The first 4 rows are patterns. Each new row is the sum of 2 different patterns, raised or lowered, with some noise. Before adding, each is slid sideways (what falls off one end comes back at the other) and multiplied by a number that may be negative. Names go in the order of the patterns.
Known rows, each followed by the names of its patterns:
[-34  19 -12  -9 -14  15  -2 -29 -13   8  10  27   5   6 -19  -6 -13   0
 -27   0   4  14 -18 -10  16   3  -3 -26  39 -19] | sekop
[  0   9   9  26  16  -5  -3 -10   2 -34 -32  44  -2 -15 -13 -14   2  17
 -23 -12   8 -35  29  -4 -13   0  34  19 -19 -29] | ditak
[ -6  16  -6  14   1  10  -9  14   6  -4  -9 -30  -8  14  21  18  24  13
 -17   8 -20  -8   4  30   0  55  -2   0  13 -21] | gav
[-27 -11  10  12 -22  -5   3  42   2 -12 -17   2   1 -23  29   4 -10   4
 -23 -20 -14  37  15 -14 -17  -5  34  41  23  -9] | rinit

New rows. What belongs after each?
[-28 -55 -59  28 -38 -34 -27 -20 -28  -7 -28 -26 -12 -71  40 -34 -55  -4
   8  -4 -45 -35 -19 -29 -18  15   5  -3 -16 -25] | sekop ditak
[-27  -4   6  13 -27 -21 -26 -28 -42  -8  -6   8 -26   6  24 -39 -12 -21
  29 -16 -39  -7  -4  -9 -26  26 -32 -30 -12  -6] | sekop ditak
[ 16 -18 -53 -29 -25  -3 -16 -48 -14  -6 -52 -11  12 -45 -44  32  -7 -42
 -56  -3 -10 -33  -2   6 -12   4 -21  -9 -65 -52] | sekop ditak
[ 18  32  -1   9  28 -11   5 -41  33 -15  -8  20  35  -9 -12  26 -20 -34
   1   4  22  29  14  -1  -6   0 -15  -8 -51  -6] | sekop gav
[ 15  34  46   3 -21  20  11  21  28  34   1   7   9  23   8  -6  42  -2
 -11 -13  -7  28  23  10  11  18 -36  39 -29   6] | ditak gav
[ -6  21  22  10 -21  -7  -3  34  22  -4  10  16   7 -28  32 -24   3  14
 -18   8   3  28  24 -12  -4  -1  42  32  23   5] | gav rinit
[  5  54  22 -22   5  54  44   5 -34 -14   4  29  58  37   5   5  24  23
 -14 -43  51  24  14   3   4  36   7  -7  14  19] | ditak rinit
[ -2 -35  13  -7  11  17  -5  37 -23   8   3  12  29  18   7 -59 -18  29
  37  24  -6 -21 -35  17   7   5  -2  20  20  61] | gav rinit
[-20  -3 -29 -11  29 -11 -15 -17 -11 -15 -19  -9  10   1  37  22 -31 -14
   3  -2   7 -21 -16  16  14 -19  15 -14   1   2] | sekop ditak
[  2  32   0  -2 -18 -16 -19  22 -39  -2  -3   8  27   8 -41   9  -1  15
  -8  12   8 -23   5  19  28  29   4  -6 -40 -28] | gav rinit
[  2  49  28  15  20 -49   3  35  20  21  10  40 -23  20  25   2  23   2
  15 -11  16  39  48  26 -37 -19 -28  10  38  48] | gav rinit
[-47   9 -55 -62 -22  10 -11 -42 -29 -27  -7  11   7 -24 -29 -28  -9 -21
 -45 -35 -18   4 -19 -30 -30 -30 -27 -33  11 -19] | sekop rinit
[-35 -12  -7 -10 -20 -60 -60 -33 -10   9 -11  -4  -7 -30 -14 -10 -44 -10
 -10 -16  -5 -11  -5 -19 -40  -8 -13  -1 -24 -19] | ditak rinit
[ 22   0 -26   7 -13 -14   8  11 -20  -4 -11  -4  20  32  -4 -29 -28 -26
   7  42   8  15  -9 -11 -24   7 -66  -2   3  14] | gav rinit
[-47 -31 -13   2  27 -23 -13 -19 -43   3 -12 -41  -9  22  19 -38 -43   5
   1  -4  -9  38 -29 -39  -3 -18 -44 -48  39 -13] | sekop ditak
[ -8 -12  27  43 -49 -22 -16 -16 -20 -25 -14   4  15 -13  18 -65  -9 -47
 -12 -46 -43  23  20 -26 -17 -34 -39 -36  -1 -22] | ditak gav
[-34 -12  -4  22 -17  24  -1  -6 -10 -12 -42   1 -12  -3 -39 -21 -11  18
 -10 -26 -31 -63 -35   0   5   8   4  21 -10 -41] | ditak gav
[-33   6  20  43  17  26  -3  24  -2  23 -19  -9  15  26  32 -31  47  15
 -15  29  12  43  11  21   4   8  12  13 -15 -27] | sekop rinit
[-14  28  -5 -15 -60 -21 -79 -15 -40 -27   7   1 -47 -19 -15 -13 -28 -31
   6 -38 -42  10   1 -16 -40 -21 -34 -63 -39   7] | sekop gav
[-26  -6  38  31  13  28  48  14   9 -34  15  -8  -1  53  10  20 -26  -4
  24  25  13  20  33 -56  27  23  17  19  15  -5] | ditak rinit
[ 26  11  22  27   2 -27   4  36  20   8  19  48  17  20  13  -9  23  13
  18  -4  -6  48  41  17 -46 -23 -58  26  41  15] | gav rinit
[-49 -23 -28 -44   2 -15 -46 -22 -32 -10 -56  -6 -14 -41 -15 -13   6 -29
 -35 -23 -30 -47 -41 -28 -34 -14  -6 -25 -39 -25] | sekop gav
[ -5  14  36  -2  17  -2  27   8   7  -1  18  27  42  46  28  -4  -2  -4
   0  -9  33  15  44  15   8   4  21 -29   4  43] | sekop gav
[-29  35 -24  -6 -10  -8  47  41  12   2 -27  -5   5  21 -23  -4  10  45
  28   1 -19  -9  -7 -29  18  20 -10  23  -9 -14] | gav rinit
[-41 -39 -20 -48 -21 -18 -27 -39 -27 -43  -4 -53 -33  -1 -12 -29 -22 -46
 -12 -26 -24 -13 -48 -21 -13  -3 -40 -48 -28 -20] | ditak gav
[ 12   7 -16  -8 -29 -32  12 -31 -31 -13 -16 -14 -33 -14 -11 -18 -25 -41
 -17 -28 -23 -14 -27 -35  -5  28 -40 -27 -21 -14] | ditak rinit
[ 53  35 -10  -2   0  33  40  41  10  12  45  35  44  -3  17  20  28   9
  17  55  -1  35  39  20  26  43   1  -3  14  28] | gav rinit
[ -6 -20  13   9  25  10 -17   5  -8 -69  20  -3 -13  12  22 -11 -11 -17
  10   2  32  -5   2  -5   9  23  13 -26 -14  -8] | sekop gav
[  3 -32 -15  20  15   9  -6  37 -25 -23   0 -15  -4   7  11  31 -23 -10
  13  -5  16  12   1  -5  -5  -5  -6 -13   4   1] | sekop gav
[ 51 -18 -11  -4  36   8   6 -30  -2  13 -45  55   6 -15  10  10   1 -24
  19  20  -1  -4  22  50  41  26 -12 -19 -33 -11] | ditak rinit
[ 51  21 -28  33  45  62  39  26 -11  36  20  16  26  -2  31  46   5 -17
  22  41  43  -3  53  -4 -34  29  16  16  18  35] | sekop ditak
[  4 -42 -37   9 -10 -48 -20 -22 -33 -45   0 -37 -43 -46 -13  10  23  -6
 -11 -50 -39 -29   0 -37 -44 -25  16  -3 -69 -26] | sekop rinit
[ -7 -24  47   9  -8  -9 -27  -1  29   5  13  30  -8  11   9 -18   0  33
  43  -7  32   5  13  21   7  11  16   0  11   9] | ditak gav
[ 11  19   9  14 -16  -9  15  -6  33  14  15 -27  -1  42  29   0 -42 -46
 -33   4  44   9  11   0  22 -13   3 -74   6  17] | gav rinit
[-10 -16 -19  10 -46 -28  -1 -28  19  19 -25 -11  30  -6 -33 -30 -15   6
  -2  21  -1  -8 -11 -25 -14 -64 -49  42   0 -16] | ditak gav
[-28  -3   6   7   3   8 -20  -1   3 -21  42 -25 -48  30  -8 -18   7 -11
  -3 -24 -17 -22 -10  35  20   1 -29 -17 -35 -16] | sekop ditak
[  0 -21 -12  -2 -13 -10 -10 -27 -16 -16 -39 -52  28 -15 -34 -37 -54 -24
   6 -21 -14   6 -37  -8 -16 -44 -25  12  21 -34] | ditak gav
[-30 -27 -16  11 -13 -20 -29   8 -17 -19 -42  -9  16   7 -23 -28  -7 -50
 -24   6 -22  20   8  -5 -61 -24 -37   1  -9 -46] | gav rinit
[87 65 83 80 36 65 72 43 70 66 57 78 68 67 70 32 71 69 74 43 51 51 74 68
 63 55 14 19 48 67] | ditak rinit
[-16  67  26  34  15  -6   4  20 -23  -3  44 -20  67  24   4  -6  54 -10
   4  -8   8  48  34  31  42   4  17   2  31 -25] | ditak gav
[-30  -3  -8  27  -1 -49   5   4  -3 -22  22 -37 -23  15 -26   7 -43   7
  -3 -34 -45 -16  12  33  -6 -10 -33 -34 -33  -6] | sekop ditak
[-22 -13   9   6 -12 -56 -49 -52 -47 -61  -9 -27   6 -34 -38 -36 -23 -76
 -47  11 -54 -36  -2 -49 -26 -50 -12 -35 -44 -49] | sekop gav
[ 37  19   9  25 -34  34  -1   4 -10  44  35   9 -25   6  37  24  35   5
  45  -6 -25  33 -25 -21  41  26  -1 -24  -8  23] | sekop ditak
[ 17   7   9  66  48 -11  -6  24  52  -8  61  66  -3  29  21  36 -21  -4
  87  31   1   0 -17  16  30  20  17  40  -8  70] | sekop ditak
[ -8 -46  -3 -41 -22 -19 -46 -30 -57 -36  12 -36 -41 -45 -39 -42 -45 -34
 -14 -23  21   3 -62 -39 -19 -24 -15 -48 -42  -4] | sekop ditak
[ 13  -1  -9  25  45  38 -10   4   8  13   4  50  33  -9   3   1  32 -58
  -6  82 -10   3   4   7  -3  26  12   9  10 -34] | sekop ditak
[ -8  24 -28  55  22   8 -28  23  36   6 -14 -24 -23  -6  38  46  12  -4
 -13  28 -18 -24   6   3   3  11  -8   8  42 -41] | ditak rinit
[  8  12  31  31   1 -10  27 -17  16  -2  33  16  -3  19  13   1   6  20
  21 -13   4  24  29  54  26  11 -10   0  -8   7] | sekop gav
[-31 -42 -22 -11 -52 -25 -11   4 -32 -17 -25 -46 -44 -50 -30  -4  -6  15
  19 -42 -39  -7 -35 -23 -22  -8 -10  35 -32  -1] | ditak gav
[-11 -47   2 -20  26   3   3 -14 -27  19  42  31  16 -17  -2  -7   7 -28
  -3 -20  37   6   4 -28  -6  16 -15  25 -16  26] | sekop rinit
[ 23 -47  -2  23  17 -12   3  26  11   6 -21 -13 -16  12   5  46   8   0
  40  12 -41  15   9  24  14   8 -20  31  16  -8] | ditak gav
[-16 -55 -14 -54 -67 -21 -14 -36 -13  -4 -28 -71 -31 -68 -13  -2 -30   3
 -29 -40 -27 -34 -42 -31 -11 -25 -41 -25   0   8] | sekop gav
[ 25  -8  48 -15   7  10 -20 -32   2  40  47  25  10 -15 -12 -25   3  13
  40   4  82  33 -33  19   2  12  32   1   3  28] | ditak gav
[ 19   4  23  63 -45 -12  35  13  16  -1   2  29   0  -8  47 -11  29  23
  12 -35 -13  16  36  -8  -1   3  -8 -17   5  21] | sekop ditak
[-24  -7  -7 -39 -40 -30 -13  -2   4 -28 -46 -18 -17 -32 -29 -10 -25  26
 -43  -6 -11 -53 -29 -26 -46 -21  -1  -7 -44 -24] | gav rinit
[  4  -6   0 -25  14   0  18   7  52  33  -4 -32  15 -27  19  31  14  29
  17  -7  20 -21  -9  34  20  -8  -1   7  22  49] | ditak gav
[-43  -8  11  -8 -69 -51 -16  -4 -17   1   8 -48 -30 -28 -24 -41 -40  26
 -51 -46 -27 -24 -19 -31 -73 -49 -11 -38  11 -34] | ditak rinit
[ 29  -9  80   4   7  19   2   4  10  -2  32  20  40   9  29   7   5  -3
 -16 -12  27  37  40  24  19   5  21  -9 -13  43] | sekop gav
[  3 -29 -14  32  -4  19  16  22  30 -15 -12   2  25   5  24  25  14  33
  10   0 -33 -27  23  -3  13  -5  18  17  18 -31] | ditak gav
[  3   3  11  24  13 -20  22  19  29  36 -23  -1  18   9 -34  11  25  24
  10 -14 -13 -23  19  21   0   5   2  56  59 -13] | ditak rinit
[  0  34  62 -27  -2   4  17  17 -15  16  28   6   3  14 -32  -1  44  17
 -32 -21  16  54  38  18  -8 -34 -15  17  18  -3] | ditak rinit
[-22 -19 -51   1  13 -47 -15 -10  22 -26 -25 -12  -7 -22 -42 -13 -16 -28
  -1 -30 -23 -29  28  -6 -31 -40 -10  14   2  -2] | sekop rinit
[-10   0 -10 -16 -29  16 -15   1   6 -35  46 -25 -15   7  30  35  -5 -19
 -26  -1  19  39  18 -27 -30 -27   9 -15 -25  37] | ditak rinit
[ -8  46  -8  -1 -13   5  37  27  26  32  -2  11  -3  23 -28 -20  57  19
  22   7  -8   0  15 -25  -6  34 -23  56  16  -1] | ditak gav
[  6 -11   7  16  -5 -42  -8 -37   8  17  -7  20  -7 -16  -4 -11 -18  -8
  10  -2 -16  -3  18  24   5 -27   8 -27 -40   1] | sekop gav
[ 24   4  -9 -11  32 -23 -25  -2   4  26  38  14 -23 -26   7   4   4 -46
 -30 -12  19   7   0   8  -6  14 -16  28 -47 -29] | sekop rinit
[ 22   1  28   9  23 -15 -10   5 -10   0  -5  -5   3  28  30  -3   4 -21
  11  11  26 -24  50   9  14  12 -15  12  -1  -4] | gav rinit
